The first 8 rows are patterns. Each new row is the sum of 2 different patterns, raised or lowered, with some noise. Before adding, each is slid sideways (what falls off one end comes back at the other), maybe read backwards, and multiplied by a number that may be negative. Names go in the order of the patterns.
Known rows, each followed by the names of its patterns:
[  2  -2 -14   6  -6   7  -3  16 -10  -1   0  -3 -10  -4   8 -10  -9   6
  -1  11 -14  10  -2  -8   7  -5   1   2   0  10 -13  -6  12] : (2)
[ 14  -6   1   7  13  11  -8  -5 -14  -2   3  -1   4  -4  -4   8 -14 -14
  13  -7 -14  15  -8   8  -7   0   8   2   0   7   8 -12   5] : (1)
[ 13  -2  -4   0  13   0   2  15  -2   0  14 -13  -1   2  -7 -10  15  12
  10  14  -6  10  16 -11   0   8   6   1 -14 -11  -6   3 -10] : (3)
[ -4  -3 -14  -3   9   7  15   1  -8   4 -13  -8   1 -12  14 -13   9   5
  13  11   5 -15  -7  13   3  10 -13  -9 -13  -4  -4   5 -11] : (0)
[  4  -8  -7  11 -12   2  -9   7   0  13 -13   2   1  16  12  -2   1  -8
 -12   1   9  11 -16  12 -13  12  -1 -10  10 -12  15  11  10] : (7)
[  1  13  11   9   3  -1 -11  11  -6  14  -9   4  -6 -15   0  10   0  -7
 -13  -3   0 -13   7  11  -2   2  -8  -3   0 -11  14  10 -13] : (5)
[  1  15  -4  10   9  -6 -14 -14   5  -2  11   0  13   4   7 -11   6 -11
   0   8  -5 -12  -1   7   7 -10   3  -4   6  -1   1  12 -15] : (6)
[ 11   2 -15   6   9 -12   1   6 -12 -11  -9   6   0  11   0 -10  13  13
  -9  13  -6  -2   2  -7  -7  -4  -8  15   1  15  -9   9 -11] : (4)

New rows. What belongs after each?
[  6  -7   1   5   1   2 -18   1 -22  11 -17  14  -8 -11  19  -3 -13  12
   0  -9  11   7   8   0   0  -7  -8   0 -16 -12   8 -21   2] : (1) (4)
[12 22 -7 29 20 16  6 11  6  9 -1  7 31  6 10  5 -2 13 -2 23 -4 -1 27 -2
  5 11  9 11  1 10 11 18 -5] : (2) (1)
[  6   0 -20 -16 -15 -20 -26 -10 -10 -32 -20  -7 -20  -2 -16 -12  -8 -10
 -21   7 -14 -22 -12  -8 -25  -7 -27  -6 -22  -1 -29  -4 -26] : (6) (4)
[ -8 -23 -11 -23  -3   1   1 -13 -21   6  -5 -19  -3  -7  -7 -12  -7  -7
 -22   1 -18   5 -24 -21   4 -21 -24  -5 -14 -13 -13  -3  -8] : (2) (1)
[-15  11   3  -2   1 -14 -12  15 -10  14   3  -3  12 -13  20  -1  -3  -3
  16  18  -1  12 -13 -14  -6   1  10  -9   0   5  19   5  10] : (7) (6)
[  5  -3 -10 -24 -23  14   1  -1 -19   0 -19   6  -8   8  -7 -10 -16 -18
 -31 -14   5 -22  -7   1 -11  12 -34  10 -18 -22 -14 -24 -13] : (2) (0)
[ 16   6  12 -10  17  -8  -1   3   0  -1  -1  11   7  13   7   3  -9  -4
  -3  -7   4  -6   6 -11 -14  -6  11   1   6 -10  -7   9  21] : (1) (0)
[  4  13   3  28   2  -5   2 -17   3  -5   2  18  25   9  15  12   1   0
  11   0   2  -2  -5  14  19   1  -2  14  11  13  20  31  -5] : (3) (6)
[ -3 -20 -11   5   6 -20 -13  15   6  -9  10  -5   7 -11  -6  21 -15   4
  25   2   9  -1  -5  -1  -9   2   4  -1   4   2  11   7 -14] : (5) (6)
[  1  12  -8   5   6  22  -3 -10  13  15  12   2   1  18  -4  13  10  -8
   6   4   3  -1  -5  25  10   1  -1   0   9 -12  19  13   5] : (2) (6)
[ 16   3   4  12 -15  21   0  -3   6  -9  15   3  11   4 -11  27  21 -12
  11   2  19  -1   6  -7   6 -16  26   7  14   2  21   1   4] : (2) (4)
[-14 -13  -7 -18 -16 -10 -16   7 -24  -9  -8 -16  -8 -20 -15  -4  -5   7
 -18 -17   2 -10 -10 -20 -10  -7   5 -20   9  -9 -19  -4 -17] : (2) (1)
[  0 -24  -8 -15  -4  -7   6 -27   5  -2 -12 -20  17   2 -21   9  14   6
 -12  -6  -7 -22   6 -27 -14  -3  -6   2  -5 -23   6  12 -11] : (2) (4)
[ 23  -6   8   4  -5   6   6   4  16 -18  -4   7 -10 -11   3  10   8  -5
   4   4  -5  24  -8  11   2   2   0  19   5  21  -6 -11   1] : (5) (4)
[ 10 -14   3 -12 -19   1  -1   3 -16   4  -9  -4 -10  -4   5 -14  -5   7
   0   3 -11   1  -3 -15  -3 -14  -6  -8   9 -19  -9   1   6] : (2) (7)
[-11 -15 -21 -16   3 -31  -3   1 -25  -8 -14 -18 -14 -25  -1   0 -22 -11
 -19  -9 -25 -10 -17 -19 -29   3 -18 -20 -11  -7 -15 -21  -1] : (2) (1)
[ 9 29 13  7 11 30 -3 13 -1  4 23  1 12 11  6  1  6 18 27 13 26  9 27  0
 15  7 22  4 13  2 -4 16 12] : (3) (7)
[-12 -20 -15 -27  -3 -16  -5 -16 -11 -29 -19 -16 -21 -17 -40 -29 -19 -22
 -37 -21 -30  -6  -6 -23 -13  -9 -39 -24 -22 -29 -11 -18 -27] : (3) (0)
[ 4  2  3  6 15 18  6 23  9  7 16 18  3  7  2  9 12 -7 -4 20  2 11 -6 -9
 20 22 17 14 27 -8 17  5  1] : (3) (0)
[ -8   0   3  -5  -4 -13  -2 -17  -4  -5 -16  -4 -10   5  -9   2   1  -4
 -14 -15   7  -5  -4  -7 -16 -12 -12  -4   2 -16  -7  -2 -12] : (2) (0)
[  4   3  14  -6  10   2  -6  12   7  -3  20  12  -1  15  21 -10  -1   3
   2  16  -6  -8   6   6   2   1   8  14  12  15  -1   8   4] : (1) (3)
[17  9 12  4  1 -3 15  8 17  6  0 13 -4  4 22  4 -4  6  9  8  9 -3  6  5
 16  6 -4 15 -3  2  3  0 13] : (0) (4)
[ -6  -1  -7  -5  -7  -3 -14   3  -6  -6  -1   1   7   5 -12 -14 -26  -1
 -13   7 -24  -9  15 -16 -17   6  -8 -15   4   6  -4  -6 -15] : (1) (4)
[  0  -8 -15 -11  -3 -12 -10  -2  -9  -1 -20  12  -2  -9   1   8 -19  -6
  -3  -1  -8 -14   2   4  -2   0 -15  -9 -14  -8   5 -23  -2] : (2) (1)
[ 5 16  1 26 12  3  6 12  1 14  5  6 -1  6 19  5 13 22  3 19 26 -5 13  4
 21  2 30  4  4 12  5 10 15] : (3) (4)
[-33 -19  -1 -19 -22 -16 -10 -15 -21  -4 -19 -24 -13   0 -13 -15 -22   4
 -14 -13 -10  -7 -28 -10 -21 -14 -17  -3  -1   1 -20 -15 -16] : (1) (6)
[ 1 13  6 -7 -8 -1  7 13  5 -2 14 10  6  8  5 20 13 -8  8  2  8 -8 13  8
  3 15  9  9  9  8 10  1 14] : (1) (3)
[ -6 -16  -1  -4 -20  -8 -23  -2 -23   1 -12 -13 -11 -19 -10  -2 -20 -11
 -11   1  -2  -4 -10  -9 -11  -1 -28 -27  -9 -12   0 -13   0] : (6) (4)
[-17  13   6   4  11 -10  -4   4 -25  -7   3  -4   1 -13 -17  -6 -12  -8
  -1 -11 -18 -13   3   2  -3  -4  -8 -11  11 -14  -2  -5 -11] : (3) (0)
[  7  -8   2  -2  -6 -16  -1   7 -20  -8   6  -6   8 -13   7  -9  -8  -2
  -2 -10  -5   3  -2 -26  -4   5  -4  -5 -19   4 -11  -3 -11] : (2) (1)
[ -5 -18  -8  -8  -6   0   4 -16  -6  -5 -10   5 -22   5 -28   0   2   0
 -21 -21   0  -9   2   6 -10  -1 -20   1  -2 -10  -8  -7 -14] : (2) (7)
[ 5 -4 16  2 13  0 16 10 22 14 14  8  9 18  1 -9  1 -9 23 10 24 17 -3 14
 -3 23 -7  5  6 18 10  3  4] : (0) (7)
[-22 -29 -11 -18 -17 -13 -27 -22 -20 -28   1 -15   2 -21 -18 -11 -10  -4
  -4 -19 -17   1 -12 -18  -5 -28 -15 -19 -11  -5 -15 -25 -15] : (1) (5)
[  4   3   8  13 -18   2   0  -5   1  -9  10 -22   2   1   7  -9   2   3
  -5  11  12   4   5 -21  23  11  -4  -4  13 -24  16 -14  -2] : (1) (7)
[ 21  24  20   6  14   6   0  23   7  -6  18   3  25  19   1  10   4  11
  21  -3  11  -7  14   8   8 -11  17  19  -8  13  13  14  -1] : (1) (4)
[ -5 -28  -8  -6  10 -22   5 -22   5  18   0  -9  12  -8   1  11   9  17
  -6 -10 -18 -15   6  -9 -17  15  -9   1  10 -16  12  -3  -3] : (0) (4)
[  1  -3   2  -9  12   6  11   4   7   7  -6  -7   8   8 -12   2  -1  -2
 -12  -7 -14  11   7   4   7   7  -5   5  -5  -3  -5  -5   0] : (3) (4)
[  5 -10  16   2   6   5  12  -5 -17   1 -10  11 -11 -17  17   1  -9  -4
   1  16   8  19  -1  17 -13   8   0   2  -9   8  -3 -18  11] : (2) (3)
[ 7 -1 -1  8  2 13  1  9 12  2  6  5  2  0  4  6 -3  0  6  9  0  1 12  7
  8  3 13 -9  4 13  9  6  2] : (2) (6)
[ -5  -9   2 -10 -10  -5   0 -15  -8  -7 -14  -6  -5 -10   0   0 -13   6
   6 -20  -4  -4 -17   2  -8 -17   1  -6  -9  -1  -4   7  -3] : (1) (3)
[-12   6  -6   0  -4  -5   9 -20 -11 -19   3  -4   2  -7   0  -1   0  -9
  -5 -19  13  -1 -13 -16 -11   6  -8   4   0  -4 -21  -5   7] : (2) (7)
[ -2  -4  -2 -12   5 -23   4  12 -29   8  -8  -4  11 -11  -3 -11  10 -13
   2   4  -8  -1 -18   2   6  -6  -1   9 -24   4   0 -12   4] : (7) (4)
[ -1  -3   3 -33 -21 -15 -20 -16  11 -34  -9  -5 -24 -19 -26 -17  -9 -31
  -5  -3 -20  -8 -24  11 -29 -13 -22  -7 -18 -14 -21 -23 -33] : (7) (6)
[  0  -5 -20  -3  -3  -7   8   5  15  12  -4  -3  -4  -9   8  -4   2 -22
   5   9   3 -18  -4  -4   2   8  11   9 -10  -9  16  -4  12] : (7) (6)
[ 27  -4  17  -4  16  -5  29   8   3   1  23  28  13   1  16   1  12  12
   7  21 -10  30   8  12  -4  11  18   1  21  29  14  13   1] : (2) (7)
[ 5 -5  6 11 16  2  5 22  0 -1 10  7  9 10 12  9  5 -5 22 12 -4  8  9  3
 10 16 -1 11  0 14 12 14 18] : (1) (5)
[10 14 21  5 10 10 11 12 12 18  1  2 11  8 18 -3 13 15  3 11  7 11  7 11
 20  1 13 10 19 14 -2 20 14] : (2) (1)
[ 11   9  21  19   7 -12  13  11  21   2   5  10   5 -11  -1   4  18  13
  16   6  -2 -11  15  10 -18   1 -13   8  12  17 -14   6  -8] : (7) (5)
[-22 -32 -21 -20  -4 -25 -14 -22 -23  -7 -18 -26 -13 -24  -2 -23   0 -21
 -30 -13 -33 -15 -23 -14  -1 -31  -6  -1 -23 -17  -9  -8 -29] : (2) (4)
[ 21  15   2  13  16   4   2   7 -12   8 -12  -2  28   3  -8  -9   4  11
  25   1  12  15   2  17   5  12  -5  -3  -1 -13  11  19  -4] : (3) (0)
[  9  -7  15  -1   7   3  14  13  -7  21   9  -4   6  -8  13  27  -1   8
  18   4   8   0   8   8  18 -12  10 -11   9  20   7  -6  -8] : (3) (0)
